The rows of a group lie close to one hidden flat surface of 10 dimensions, which passes through zero. Surfaces can cross.
Known rows, each followed by its group:
[  1   3  17  -1   6  22 -13 -34  11  -9   8  18  -1   3   6   8  40]
Z_286
[ -5   2 -25 -14  -6  52 -31 -27 -35  19  31 -19  12  19 -16  20 -16]
Z_291
[ 13   5  35  12  16 -26 -13 -37 -17 -34  -1 -11  11  17 -15   0  -1]
Z_96
[ 17  14  13   1   7 -18 -22  14 -31  -5 -29 -29  -4  -2   4  -9 -23]
Z_291
[  6  35  13 -18 -10  21 -34 -31  20  -6  -1   6  23   3  28 -16  14]
Z_816
[ 11  17 -19 -45  10   9 -14 -12  27  -5  26  -6  -1 -13   3 -33  -8]
Z_858
[ 12   7 -26 -21  39   9   0  -2 -12 -16  14  -3 -42   7  11 -24  36]
Z_286
[-44  16  35   7 -19  -2 -34  27   4 -13   4 -31  19  13  26  38 -20]
Z_133
[ -9  28  16  -9  10   5  -9 -30  -5 -25  -8 -11   8 -16  28   6  47]
Z_614
[-11 -28  -6 -31 -28   0  -5  -8  20   4  37  12  11  21   4   3  24]
Z_476
[ 42 -22  32 -23  10   4 -64 -36  -6  12 -11 -12  24 -10  -1  -1  12]
Z_291
[  1 -25   9 -19   3 -28   4 -28  20   6  13  10  41  11   7   4  24]
Z_133
[-26  15  -5  30 -15  -1  15  22  31 -29  -2   0 -46  10 -22  -1  23]
Z_858
[ 16  21 -36  19  52  10  23  -7 -32  20 -25  -2 -16  -6 -10  -9 -15]
Z_858
[-13  19   0  28   9  21  15   4  43  15   5  30  18  -7  -3   1 -40]
Z_876
[ -1   2 -21 -16  31  -6 -19 -16 -24  10   0 -11  -7  56  13   1  27]
Z_291
[-17  30   7  17   2  21  -6 -28  17 -30  19  -5  27  -2  16   0  18]
Z_96
[ 24 -14  17  33 -15 -25  19  19  -9 -24 -39  -1 -19 -34  -4 -14  29]
Z_876
[ 19 -34  -8  19   9  41  -1  -7 -43  19  19  27 -20  21 -24  17  -2]
Z_614
[ 12 -40  -6  15 -45  -1  17  41  25   6  16  43 -22  24 -12 -23  -9]
Z_286
[-13  21   6   7 -25  -7 -15  15  41  -5  -8 -28  31 -33   2  -8 -29]
Z_876
[  2 -20 -16  28  27  70 -24  -1  11   5  53   7  -1  -6  -7  10   0]
Z_476
[ -7   0 -19 -56  11 -15 -26 -14 -11  16  25 -26  25  33  16  -2 -13]
Z_96
[-20  45   5 -31  11 -42   3  11  -5 -32 -13 -26  -2  14  51 -18  15]
Z_816
[  9  10 -12 -11   7  21  -7  22  11  31  10  21   6  -1   6 -15 -65]
Z_876
[ 18  -2   3  14 -13 -27   4  32 -60 -16 -25 -32  -8  -2   4 -12 -23]
Z_133
[  9   7  -4  10   4 -32  23   1  16   3 -36 -12  12 -39 -15 -13  -7]
Z_286
[ 30  -6  33   7  -6  -3 -12 -22 -25  -1 -24  -6  50 -40  24   1   1]
Z_858
[ -1  -2 -22 -18  39  -3  -4   2 -53  41  -8   2 -21  63  -4  16 -30]
Z_291
[  4  23 -14  -6 -13  40 -32 -21  53   1  25  -6  35 -23   0 -23 -14]
Z_876
[ -9 -45 -30 -10   0  -8  29  45   2  34  12   6  25 -18  35   8   5]
Z_96
[ 17 -23  67  17 -25 -28 -12  -2  36 -45  24  28  26   0  10 -16  -8]
Z_858
[ 32   1 -12   0  37  27 -34   2  13  24 -12  11 -25   4  -6 -23  -4]
Z_876
[-23  63 -16 -28 -40  30   2  -2   8   3 -17   2 -31  -8  -2  -5  -9]
Z_816
[ -7 -22  20  -1 -14  -8 -26   4  57  -2   1 -10  24 -27   5   8  27]
Z_133
[ 12  13   1   3 -14  -2   5  38 -16 -13  -3 -18  12 -41  25 -22 -43]
Z_96
[-36  20  -8  25   2  36   4  -6  43 -38  55  -7 -20  -6 -29   9  -1]
Z_816
[ 34  -3  19   7   3   0  -1 -40 -45 -32   4 -16  48 -34  23 -11  19]
Z_858
[ 31  18  -2 -57  -3 -39   2 -19 -16   6 -15  10 -10  26   0 -40 -23]
Z_286
[ 43   2   3  -6 -29  20   4   0 -14  -9   9  24   3 -22   8 -40 -18]
Z_876
[  6 -22 -29  -9   0  29   2  45 -29  20   7  -5 -50 -13  -7   4  -7]
Z_876
[ -6 -45 -43 -17  -7   3   4  38  29  38  15 -15   5 -31  -6   5   3]
Z_96
[  1   9   2   4 -17 -29 -33  -5  17 -15 -26 -51  12  -4 -21  -9  11]
Z_96
[ -3   0 -14  47  21 -38  29  21  16  30 -52  13   7  32  -7  -6 -11]
Z_291
[ -4 -38   5  36  -2 -46  29  52 -20  -1 -19 -15  -3  -2  -5  13 -14]
Z_614
[-40   2  24  29 -22 -20  34  15 -25 -19 -11  12 -16  34   5  39  20]
Z_816
[  0  27 -10  28  20  11  26 -19  17  -9 -10  15   4 -13  -1 -13  14]
Z_133
[ 16 -15  22 -51  11 -34 -46  -7 -23   2  -6 -20  -2  34  15   1   7]
Z_133
[  0 -25 -18 -14  23  19  15 -25   0  -8  24   9 -28 -14  -4   7  74]
Z_476
[-26  26  -6  12 -13   8 -12  40  21  16 -19 -12  13  -2  28   4 -27]
Z_96
[  7  -4  30 -32  10 -29  10 -26   1 -16  10  27  -6  18  13  -6  23]
Z_291
[ 11   6 -19 -11 -37  35  -9  20  22  46  13  38  -2  25 -20 -19 -76]
Z_614
[  9 -27  36  19  13  13 -19   4 -22 -10 -11   2 -22 -16   5  28  38]
Z_476
[  5 -27 -32 -29  -4 -14   0  43  38  14  31  10 -20  23   1 -31 -21]
Z_476
[-32  13   1   8   9 -18  -6   4  -6 -10 -10 -38   1  11  -2  23   8]
Z_876
[ -9  13  10  17  66 -11  36  13  -6  12  -9  39 -12  20  30   9 -18]
Z_96
[ -5  -8 -39  22 -35  29  15  22   0 -18  26 -25   2 -38 -11 -10   5]
Z_614
[-12 -53 -31  32   8   5  36  12  13  18  46  29  16  34 -14  11  -1]
Z_476
[  8  -1  -5  -4  31 -48  37   0   5  49 -46  20  25   0  -4  -1 -41]
Z_476
[ 40   0  35 -13  -4 -10 -33 -31 -40 -16 -25  11 -34  39 -15 -11  19]
Z_133
[ 14 -37   5  18 -21  18   3  24 -34  18 -15   2  33 -39  40  16  21]
Z_614
[ -2  -7  35 -18 -11  18 -26 -46 -27  37  -8  31  37  37  14  42   3]
Z_858
[  9 -28  38 -29  10 -18 -30   6  -7  25 -15  26 -43  45 -12  23  -2]
Z_133
[ 21 -31  48  20 -11 -39 -14  -1   0   3 -13  11  55  12  11   2 -25]
Z_858
[ -8  -1 -21  21  21   7  25 -17 -49   0  17  -7  20  23  -2  15 -12]
Z_476
[ 11   6   6 -29 -23   4 -52   4  17  28   1 -20  45   1   6  -8 -56]
Z_291
[ 12 -15  18  18  24   3   7  42 -31 -10 -23  -3 -59 -35  -2  12   5]
Z_291
[-18  62  16  11   9   4   0  19  17  -7 -36   2 -33 -10   5  -4 -23]
Z_614
[ 13  -8 -11  17  36  36 -15 -34  -8 -27  25 -17 -32 -14 -37   2  35]
Z_614
[-19  31 -13   5  43  40 -11   9 -23 -10   6 -19 -38 -10  13  16   9]
Z_286
[ 22  -6  13  30  30 -42   3  12  29 -24 -19 -17   2 -27 -11 -27  -3]
Z_816
[ -1 -15 -20  -5  -5  36   1  -2 -46  11  28 -19  32 -27  15  19  -8]
Z_858
[-22  -3  25 -40   0 -29  -5  -5 -15  25 -12  13 -16  49  -1  35 -10]
Z_876
[-23  23 -53  -3   9   0  -1   3  63   2   9 -11   7  23  19 -30  41]
Z_291
[ 10  10  28   4   3 -42 -23  -2  12 -35 -11 -29  40  -5  32 -23   7]
Z_816
[ 14   7  10 -13 -37  -5  -1 -35  13  -1   9  -2  55 -24 -14 -15 -35]
Z_291
[ 12 -16 -23  -5  55  40 -10 -20 -53   0  40   5 -10  26  21   8  21]
Z_816
[ 35 -31  -1  38   4 -11  13  -9   6 -15 -15  -1   7 -35 -17 -20  40]
Z_614
[ 16  41   5 -25  20  38 -36 -24   4  20 -15  26   1  12  38 -16   5]
Z_816
[ -7  34  13  19  -4   8  -2 -16  34 -15 -20  17 -28   9 -17  -7  19]
Z_858
[  3 -28  13 -12 -30  -4  21 -20  13   8  32  35  45  -1   9   1  -5]
Z_876
[-26  21  19   2  10 -16  11  -9  -6 -23  15   5 -32  48 -30  17 -30]
Z_816
[-20  15 -17 -13 -34  41 -51  -6  21  -6  35 -46  -2  -8 -43  12 -29]
Z_96
[ 33 -11  -4 -24  41 -17   8 -29 -24  16 -18  21 -10  12  11 -16  28]
Z_614
[ -4  22 -16 -12  37   4  -6   2  34  21 -13   3 -32   2 -18  -8 -15]
Z_96
[ 22   4  -4 -21  36  -2  -1  -7  -2 -12 -15  -9 -25 -41  15 -19  46]
Z_286
[ 34  15   1 -23 -18  -3 -22  30  17 -14 -17 -12 -21 -38  14 -50  -6]
Z_286
[  6 -38 -33   1  12  -1  23 -27  12 -18  40  -7  -1  -9 -28  -7  54]
Z_614
[-52   5  33 -13  22 -10 -18  18  37   1   2  -3 -22  17  15  45  16]
Z_133
[ 21  -8 -36 -21 -54  -4  33  33  23   3   2  14 -29 -33 -23 -46 -17]
Z_286
[ -1 -22  32  -5  40 -17 -28 -24  -4  20   1  14  31  46  22  27   6]
Z_286
[-33  27  -9   4  17 -17  40 -24  -6 -22  16  -2  20  14  14   9  13]
Z_133
[  2  -2  35  30 -18 -21  -4  24  -7   7 -44  11  -2  16  -1  11 -21]
Z_96
[ 37 -14 -11 -16  -9 -12 -27 -31  -7 -17  20 -42  35 -21 -26 -30 -12]
Z_816
[ 10  -5 -12  10  -2  37   4  -8 -33  -9  21 -17  30 -48  14   5   1]
Z_858
[  0  -7 -19 -30 -39 -28   0  -9  -5 -38  24 -39  23  -8  13 -25  40]
Z_476
[ 22 -16  -9  36  18 -45  31  22  27   3 -47 -14  21 -59  -5 -25   4]
Z_476
[  7  -3 -11 -21 -19  -6 -16  -2  -9  -4  19 -31  17  -5 -19  -9 -34]
Z_816
[-28  22  -2 -32 -16  -1  20  14 -30   5 -18  -1 -46   5   1  24   6]
Z_476
[  4  34  11  34 -31  42   5 -43 -46 -23   8  24   4  37 -13   4 -10]
Z_133
[ -9  -5  -7  15  22 -20   7 -29 -16 -21   3 -37  36  -5   5  12  32]
Z_286
[ -2 -11 -34  -1   1 -20  11   2  -1 -15  10 -32  19 -10  12 -17  37]
Z_291
[ -1   5  -7  -3  24  32  -4 -27  55  32  21  52  -2  24 -22  -5 -17]
Z_858
[-16  26  27  38  -8  -9  17  17  42   3 -33  36 -21  11 -14   6 -22]
Z_614
[-26  25  -5 -63  -7 -29  18 -10  23   9  -1  -1 -15  -8  -3   3  -8]
Z_876
[  8 -39  19  24 -73   7  14   5 -28 -28  15   8 -21  -1 -46  14   8]
Z_133
[  6 -21  -7  -5 -29 -26  19 -21  15   6   9  14  30  15 -18 -11   1]
Z_286
[ 19 -26  18 -13  44  10 -32   9 -56  16  -8 -25  -5 -19  19  27  -7]
Z_476

New rows, each followed by its group:
[-14  28   2  -2 -21  41 -26   2  13  -7  32  17 -23  41  -5  -3 -30]
Z_476
[  0 -24 -57 -19   8   3  16  27 -20 -30  51 -34 -34  -3   5 -25  35]
Z_476
[ 39   4 -22 -72  23 -43  34 -50   1  12 -18  18 -14 -14 -13 -43  30]
Z_286
[ 18 -13   7 -23  47   0 -40   0  32  16   3   8   2   5  28 -14  15]
Z_286
[ 24   9  16   2  10 -24  13  -6 -20   1 -50  12  12 -20  39 -15  33]
Z_614
[  5   2   0 -24 -20  -1   0 -18  -8  28  -3  17 -16  26 -52   7 -49]
Z_816
[ -8  -6   2  -3 -11 -11   6 -23  -8 -31  12  -6  -3  13   1   3  51]
Z_858
[-26   1  45  -8  46 -11 -28 -17  37  -4 -12 -16   9 -28  21  40  38]
Z_614
[ 19 -43  -4 -44  14 -25   0  15 -15  49   7   6  16  -1   0   8 -46]
Z_291
[ -4 -35   7 -44  -6 -32 -17  13 -14 -10  13 -30 -21   6  -3  12  25]
Z_133
[-20   5 -11  -7 -30 -36  25  28  49  -5 -10 -18  -7 -35 -27 -10 -15]
Z_816
[  0  16 -33  -7  15 -50  27 -11 -35 -16  -7 -44  16  14 -10 -19 -12]
Z_286
[ -9 -20   8 -27 -21  -2 -18  43  33  43  -3  15  -1  -1   5   9 -44]
Z_476
[-35  22   2  18  50  15  -9 -31  30   2  11   7 -21  40 -26  30   8]
Z_96
[ -3  11 -20 -14   1  -5  21 -16  16   0  -5   1  -1 -20  -6 -11  23]
Z_476
[-19  23 -10  -1   8  19 -19 -42  35   3  20 -10  39   6 -10   5  -1]
Z_286
[ 19 -47   9  40 -51  12 -19   6  -6  -5   6 -25  58 -38  -9   9   1]
Z_816
[ 28  26  23  24  36 -15  18  18  -5 -30 -15  17 -33 -19  -2 -32 -34]
Z_858
[ 21  16  25  12   0  15 -17   2  12  22 -39  27   4 -18  14  -8 -14]
Z_614
[-15  27  37  61 -18  10  10  15  46  -9 -35  36 -13  -5 -12   6  -7]
Z_291
[ 22  23 -19 -24  -3 -14  19 -22 -25   3 -38  -1 -28  -9 -13 -23  20]
Z_816
[ 21  -8   1  38 -27  33   8 -21  17   7 -32  24   5 -45 -16  -3  48]
Z_816
[-20  -5  -8  30  -8 -36  18  37 -38 -10 -33 -32 -22  24  -6  17   9]
Z_858
[ 10  -4  -2 -10   1  -6 -23  -5 -28  -5  16 -30  36   9  14  -7 -25]
Z_476
[-26  22 -36 -46 -24 -25  40  19  20  31 -17   2 -10  -9  -4  -5 -23]
Z_476
[ 12 -29  12  -2  24 -44 -10   2 -18  -5 -13 -29  34   0  23   3  13]
Z_286
[  1 -12  30  25  12  -6  -8  14  40  11 -24  28  30 -12  47   3  31]
Z_816
[ 15 -10 -38  -9   7  76 -43 -32 -21  22  43  -4  33  10  23  -1  27]
Z_133
[ 17 -27 -23 -18 -26  12 -16  30   0   5  24 -36 -13 -47 -39  -7 -40]
Z_96
[-13  36 -14  14 -12  16 -18  -2   9  -4  -6 -15  -1  18 -13  -6 -23]
Z_858
[-29  -5 -48  -4  51  48   3  30 -16  33  26  -6 -27   4  22  29   8]
Z_133
[-33  45 -10  -5  -2  27  -9  19 -25 -29  24 -27 -16  11  29   6 -11]
Z_816
[ 12 -31  -7  14   9  -9  33  24 -18  13   7  21   7  -4   6  -2 -19]
Z_876
[-14 -36 -13  -8  27  -9   3  37  10  16  29  -6  10   2  21  10 -14]
Z_816
[ -1  33   8  43   6  53 -44 -18 -16 -15  12  -7  11  37   2   5 -18]
Z_876
[ -9   5 -35  17  13  14  -8  35  -7 -21  21 -38 -13  -6  10 -11   2]
Z_286
[-11  -1 -29 -14   1  19  11   5  20   1  36  24 -37  32 -10 -11   9]
Z_476
[-18  44 -22   4  -8  51  21  -7 -23 -19  35  10 -21   3  -2  -3 -27]
Z_876
[ -2  -4  -6  16 -10  -2  -3  -8  29 -32  12 -28  12 -32 -15 -11  26]
Z_614
[-33   3 -32 -28 -37 -12  33  33  40  11  -3  -9  -4 -39   9  -1  21]
Z_816
[  6 -31  28  12   0   5 -10   9  24  30   1  31  -3   5 -31  23 -40]
Z_96
[-15 -23 -31 -45 -12 -37  35  28   7  34  -2  -4 -15  -4 -15   4 -18]
Z_816
[-24  43 -26   9  47  -4  27   0   9   6  -3  -7  32  -4  36  -7 -17]
Z_133
[ 15  -5  -7  17  15   9 -14   1  15   6   0 -17  32 -40   0 -10 -17]
Z_476
[ 34   8  26  36  31 -35   3  -3  12 -28 -33  27 -33  32  -9 -38  14]
Z_476
[ -5 -21  -3  45  13 -17 -32  30 -18  13 -35 -32  12  42  15  13  24]
Z_291
[ 11  -1 -26 -26  12 -27  -1  11  25  13  -9 -34  26 -40   1 -27 -19]
Z_286
[  8  11  43   9  -1  12 -38   5 -23  20 -23  22  20  36  36  13 -29]
Z_816
[-22 -14  23 -29  12  10 -46   4 -12   2  14 -14 -28  33  13  38  28]
Z_133
[ 10   3 -25  14  28 -14  30  32 -11 -25  -3 -31 -17 -55   1 -24  -3]
Z_96
[ 16 -49   2 -35 -12   0 -46   1  19  10  16 -20  13 -13   4   0  33]
Z_133
[ 31 -28  19  31 -29  18 -40  34 -32  -8 -28 -15 -30 -13  -4   0  22]
Z_876
[-15 -41 -33 -18  -3 -18  43  17  33  31   8  15 -13 -20 -20   9  17]
Z_816
[-19  -8  15  11 -15  27 -17 -49  23 -25  40   0  22  10 -15  22  43]
Z_614
[ 14 -17  25  11   9  -9 -26  41 -17   1 -10  -4 -18  13  10   3 -27]
Z_476
[ -5  21  -2  12  39  12   9  -3 -35   0 -16  11 -38  28   5  10   8]
Z_133
[-32  13   9 -24  39  26 -30   2  20  31   9  18 -20  35  19  34  -3]
Z_133
[-15 -19 -15   5  -4   2  18  37  23   7 -25  -9 -59 -45 -23  15  42]
Z_876
[ 17  -4  -5 -38   1   4  20 -29 -40  13  20   8   3 -13 -23   5 -39]
Z_291
[-15 -23  22   4 -28  11  -4  -6  16  -1  10  16   8  -1   3  26  30]
Z_858
[-12  27   6 -16  34 -16 -22 -35  13 -18  21 -23  47  21  29  -6  -1]
Z_96
[ 10 -14  14 -38  15 -41 -17 -36  -5  -2   4  -6  32  27  19  -6  25]
Z_133
[-24  40   9  20 -23  59 -11 -12  18  -5   0   6 -10 -28 -11  22   0]
Z_476
[ 37  17 -19 -38  17  -8 -20 -40   9  -5   5 -18  -3 -10 -34 -43 -18]
Z_816
[-10  -5  30  15  18 -32   7  28  56  16 -22  28  -4   3   1   4 -23]
Z_816
[-11  11  32  -4   6 -19 -18 -23 -30 -34  13  -7  29  46  47   9  30]
Z_816
[-35  19  32  32 -22  13  17  12  -2 -17  -5  22 -39  21 -22  35 -14]
Z_133
[ 13  37  -9 -51   2  -7 -20 -19  14  -9  -7 -15 -15 -10   7 -36   5]
Z_476
[-23 -12   5  24 -17   7  54 -16  -5  18 -19  23   1 -39 -33  48  12]
Z_286
[-15   0  15  10  57  -8 -17   1 -25   9 -16 -31  13  -8  24  36   1]
Z_286
[  3 -51 -29  38  18  17  25  20   9  32  26  14  29 -16 -12  12 -21]
Z_858
[ -3 -15  10  40 -11 -45   5  52   0  12 -47 -21   7   3  -4   5 -30]
Z_858
[  0  30  18   2 -25  10 -22   3  20 -31  -3   2 -31  12  -2 -18   8]
Z_476
[-46  -1  13  20   3 -20  35  21  30 -16   7  16 -19  15   4  25  20]
Z_816
[ 11  -2  40  -5 -35  15 -16 -14 -26  -2  13  25  17  24   3  10 -34]
Z_96
[  8   9   4  41  22  22  26 -24 -14  10 -15  49 -13  25  -9   7  10]
Z_133
[-12  -8  24   5 -33 -16  -1  33 -35 -11 -32 -25  -8 -22  20  26  19]
Z_858
[ -3 -69  31  14 -21 -20   7  15  48  14  -2  29  -6 -13 -25  27  34]
Z_133
[-24  17 -16 -16   1  11   6 -21 -26  -1  11 -38  24 -29  -2  25  -5]
Z_286
[ 11  -7 -17   8 -21  13  14  24  -2 -16   5 -14 -10 -47  -2 -18   9]
Z_876
[-28 -21 -23 -10 -27  24  10  -3 -52 -15  51 -22  17  16  18  31  26]
Z_614
[  0  -9  20  45  16  20  14  -2  27 -22  21  13   4 -39 -18  11 -10]
Z_96
[ 23 -36   3  16  39   7   1  -2 -23   4 -12  -5  -6 -37   6  12  42]
Z_614
[ 21 -26  15  16  12 -21   4   5  39   4 -26   8  12 -40   3 -11  28]
Z_286
[ 21  30  15  29  24  29 -26 -25   8  -6 -16  22 -13  19  -7 -17   2]
Z_876
[-31 -19 -19  37 -27 -13   3   2  36  -4  11 -10  11  43 -29  12  28]
Z_858
[ 13  17  33  -2   8  12 -11 -26 -20 -21 -10  30 -33  28  11  -1  35]
Z_286
[-39  15   0 -45 -15 -24   2  15  33 -18  22 -27 -23 -13  -7   9  -5]
Z_133
[  5 -60  -9  19 -16  -3  22   5 -23  17   3   6  17 -11  -7  22  32]
Z_816
[-11 -33  26  31 -37 -34   5  32  26 -36  17  -9  13   2  -2  -1   7]
Z_858
[ 26 -40  -3  18  -3  15  11  -1 -46   7  -8   7  17 -23  22   6  40]
Z_614
[ 25 -30  23  -4  43 -30 -16 -25 -32  -4  14   2  21  46   7   0  -3]
Z_816
[ 29  -3  -4  -8  -4   1  12 -10 -36 -16   6  10  -8   1   7 -24   8]
Z_876
[ -2 -13 -28  14  27  27 -10  29  -1 -25  30 -21 -30 -13  21 -10  42]
Z_286
[-11  -1  -8  53 -15  -7  35  15  36   0   1  32   5  26 -21 -10 -18]
Z_476
[  5   0  -1 -22   0 -33  14 -39 -11  -6  -2   4  25  24   3  -9  22]
Z_476
[-18 -28 -24  -3   2   7   3  42   5  34  20 -14  28 -12  19  18 -34]
Z_133
[ 13 -18   8  58  39  44  -5  24 -46   5  -5  13 -11  -1  24  19   9]
Z_816
[-19 -46  -2   6 -20   7  13   4  27  22  29  19  18   1 -17  29   3]
Z_816
[  3  21  62  11 -25   5 -43 -15 -34 -32 -15 -13  18  11  25  18   4]
Z_286
[ 19  11   2 -13  49 -24  -9 -21 -12 -21   6 -11  -9  21  -3 -22  -6]
Z_816
[  3 -18  -5  28  11 -51  56 -14 -66 -27  -5 -10  35  22  16   2  22]
Z_133
[ 18 -22   3 -15 -26   9 -57  23  19 -38  53 -19  -9  25  13 -36   8]
Z_476
[ 17 -15  14  44  25 -11  17  -3  19 -11 -36  20   7 -30  27 -11  69]
Z_816
[ 18 -17  19  19  57 -14  46 -12 -31 -16  13  39 -12  -1   6   3   1]
Z_96
[  0  17 -10  53 -24  -1   3  39  31 -21   2  -9  10  -1 -11 -30 -43]
Z_476
[ -2 -30 -14  55  34  21  15  -4   3   9  33  16  47  14   8   8  -6]
Z_876
[-10  43   2  36 -30  42 -33 -36  14  17 -31  -8  39   5 -15  13  -6]
Z_858
[-18  10  18 -27  -4 -15   4  -7  48  19   4  26   1  12 -10   7 -30]
Z_133
[ -9 -23 -33 -41  22 -12  14 -13   5  -6  34 -17  -9 -10   2  -2  52]
Z_133
[ 28 -19   0  28  14 -41  10   5  13 -35   2   4  -5  27  -2 -44  26]
Z_476
[-21 -16  24  36  12  12  -5   6 -16   2   4  11   4  28   6  40   5]
Z_286
[-27 -24 -27   5 -48  15  14  29 -15  -3  30 -29   6 -21 -17  23 -12]
Z_816
[-12 -14 -30 -46 -12 -28  27  -2 -42   1   4 -42  16 -28  15  12  29]
Z_476
[  4  38 -34 -17 -34  10  21 -14 -13 -23   1  -8  12 -15  27 -37  29]
Z_614
[  9  30 -12   9  -9 -18 -23  10  12 -14  -4 -37  23   7  -6 -34 -50]
Z_858
[ 25  24 -25   1  65   3  16 -17   2   7 -18   7 -25 -15 -10 -29  -2]
Z_476
[  4 -36 -15  28  23 -37  32  13  45  30 -10  30   9  26 -23  -9  -9]
Z_286
[  5 -45  -1  -1 -11 -14  -9  22 -38   4  10 -29 -22   8 -45  24 -26]
Z_96
[ 16 -25 -12  12   4  -3 -14 -17 -72 -13   0 -48  20   6  -6  14  24]
Z_291
[-11  14 -15 -20 -14 -39  28  -4 -20   6  -8  -4  18  32   3  -6 -24]
Z_476
[ -2  11 -26 -15  27   6  -4  18  64  11  17 -15  38 -55  29 -28 -20]
Z_96
[  1  -3  16  12  -4 -21 -13  13  34 -15 -21 -33  30 -59  17  -6  20]
Z_614
[ -5   6 -20  19 -11 -21  19  -3   3 -22  -9 -45  30 -47 -10 -10  10]
Z_286
[ 15  18   7  25   8  -9   3   7 -43  -1 -47 -21   8 -20   8   1 -13]
Z_858
[ -1 -11   4  23  33   9  22   6 -45  35 -22  33 -40  36 -25  34 -25]
Z_291
[  7  29  13  10   0  17 -16  16  18 -29 -15   2 -54 -15  -4 -19  16]
Z_476
[ 27 -17  -8 -34 -16   0 -27 -22  15  23   5  -6  42 -16   7 -19   0]
Z_816
[ 19  -2  32  18  11  -2 -37  22  26  19 -24  11  29 -10  28  -9 -29]
Z_816
[ 15  43  11 -13  38  11 -35 -13  41   7 -20  12 -17   1   7 -27 -12]
Z_286
[  3   0   4 -31 -13  -6  -4 -14 -35  17  -6  19  -2  47  16   3   6]
Z_96
[ -1  19  -7   0  24 -24  -1  18 -10  -2 -20 -26  14  -7  25 -10 -17]
Z_133
[ -4   0  15  26  40  27 -17 -57  63  -2   7  28  18  -2  -2   7  61]
Z_286
[ -6  46   1  27  37  29 -24  -7   8 -27   3   1 -34  36   5 -13   7]
Z_286
[ 16  -3   5  41  28  17   7 -28 -33   5 -14  26  15  28  13   5  25]
Z_133
